The first 4 rows are patterns. Each new row is the sum of 2 different patterns, raised or lowered, with some noise. Before adding, each is slid sideways (what falls off one end comes back at the other) and multiplied by a number that may be negative. Names go in the order of the patterns.
Known rows, each followed by the names of its patterns:
[-11  16   5  16   6   9  17  -2 -19  15   9   9 -14  -5   1  -2  -5  -3
   3   1   4   4   8  -8   0   1  20   5  -1] : (2)
[ -2 -30 -15  -1   5  -4  -6   4 -12  -2 -14   9  -6   8  -5  11 -11   3
  -8  -5   8  -7  10  -6 -25  -2  -3  -7   3] : (0)
[-15 -21  -7  -6  10   3   2  20  -1  -4  -2  -6  -1  -2 -13   7  -4   1
   5  -3   2 -12   2 -27   7  -2   2   3   8] : (1)
[ -6   2   3 -18   0 -16 -11  -9   2  -3 -10 -19 -12  -2   3  -2 -12   5
  10  -4  -4  17   0  12 -12 -12   8  11 -13] : (3)

New rows. What belongs after each?
[  0   1  -2  -1  10  16  -4  -4   5   2  -1  -1   3 -11   1   1  -6   8
  -1  -4 -21  -1  -4   2   8  -6  22  16  -3] : (0) (1)
[ -9  12   0   0 -12  23  -2  21  -9   6  -1  16  -9  -2  14   1  -2   2
 -28  -2  -3  -1   5  -5 -33 -14  -1  11  -1] : (0) (3)
[  5   6  -7  -4  -2 -19  -4   7   2   8  10 -11 -11 -10  -4  25   4   4
  19   0  -1  17   8   0  -4  -8   8  -5  10] : (0) (1)
[-28 -20 -20  -9 -26 -22 -14  17 -14 -21 -23  12  -2 -10  -8   9  -7  -4
  -4  -5 -13 -15   3   5  -2 -26 -13  -6   9] : (2) (3)
[17 20 23 23  8 28 23 15  2  5  4 14 13 16 18 16 17 24 17 10 10 10 33 20
 21  5 43 16 29] : (2) (1)
[  8 -20  -7 -14  13  -2   0 -13   5  -7   7  -5  -8  17   5   9  -7  -7
   2   9 -12  -2  12 -14 -20  -1  13   4 -16] : (0) (3)
[  7  -7   1  -2  11  14  11  -9 -18  -3   5  -4 -10   3  11 -14  -3 -15
   5   7  -9 -19  11   3  -5  -4  13  -3   4] : (1) (3)
[ 13 -11 -10 -17   4  -8  -9  -8   9 -11  -3 -22   7   6   1 -12   3 -10
 -12 -10  -4  -4 -16  -7  -8  -3 -18 -10  -8] : (2) (3)
[-5 14 20  9 15 13 25 25  3  9 19 10 23 11 27 17 32 -7 20 15 16 -4 20 32
 16 13  0 12  8] : (2) (1)
[-11 -16  19  10  22  14  21  35   8   9   4   2   7  16  -2  17 -13  10
  18  19   2  -4   0 -18  11  -5  17  30   7] : (2) (1)
[-15  15   0   6  -2  -5   6  -7  -9   0   5   0  16  -5  17 -16   9 -29
   8  12   1  16   6 -29 -19  -5  -6  17   6] : (0) (1)
[ -9  -8   7  -1   5 -11 -24 -10  10  13  -6 -15  -1  -5 -11 -26   6  -8
 -13 -10  -9  -4   6 -22 -21  11  -3  -1 -14] : (0) (3)
[ 11   1  -6  19  -7  -1  -5   2  -1  12  17  12  -3  -5  -1  16 -11  -1
  -6  13   9  15   8  19  11   2 -15  12  11] : (2) (1)
[-11   9  20  -1  -3  26  -1  17 -15  -1   8  24 -11   6   1  12 -19   4
  -4  -8   3   6 -12  -5 -16 -11   8  10 -16] : (0) (3)
[ 16  -5   8 -13  -6   9  11  14  -4 -33  15   4   8   9   6 -14 -16 -19
  19   5   2  -6 -14  -2 -12   5  -9  11  -1] : (2) (0)
[ 15  -2   4   4  -2  11 -15 -18   7   9   3 -10 -15   1 -15  -9  -1  -6
   2  -3 -16   1 -14 -10  -3  15 -20 -18 -16] : (2) (0)
[-15 -27 -19 -35 -20  -5 -32 -17 -19 -25 -34   3 -11 -15 -36 -22 -30 -29
 -19 -33  -9 -17 -28 -38 -27 -26 -10 -29 -15] : (2) (0)
[ -3   0  16   7  10  -1   1  17   5   7  -2  -7   3   5   6  -8  25  -3
 -11  -1 -11   0  20   6  -4  14  -6  -5  -2] : (1) (3)
[ -1  -8  14  21  23   8   0  -3   5   1  23   7  13 -16   0  -2  -5 -25
  11  -3 -15   0 -22  14  -4  -6   8  10   5] : (0) (3)
[ 18  19   3  -2  29   5  10   3  15   6  19  27  12  28   2  16  22  14
   2  16  23  23   6 -11   8   8 -24   7  -1] : (1) (3)
[ -1   7  14  17   7   2  14  22  -4 -15  14  12  -1  -4  -9  -1  -3   0
   3   2  -6   1   5  11  -3  -3   9  28   6] : (2) (3)
[-18   3  -4 -17  -4  -4   2   4   6 -15  -1  -4   2   0  14   8  -7 -11
   9  10  10  12   8  26  -8 -12   8   4  15] : (2) (0)
[ 14  -1   3  -9   3   2  -4 -13  -4   7  10   8  -2  14   9   4   4  34
   3  14  -9   6  15  25   2   7  17   7 -19] : (2) (3)
[-14  -5 -10  -8   2   1 -16   0   2  11  -3 -11 -11  -9 -11 -11  -2  30
 -15  17 -14  11   2  -3  -3  19  22   3   6] : (2) (1)
[  0   1  -8  -1  -4  -4   0  -7   6  -8   0 -38  -3  -2   8 -13  -4 -27
 -22 -13 -21   7  14 -15   3 -10   6   0  -6] : (2) (1)
[-32 -27 -39 -30  -7  -5 -38 -11 -27   6 -23 -33 -10  -4 -31 -27 -22 -17
 -42 -27 -27 -28 -28 -36 -26 -28 -25 -43 -24] : (2) (3)
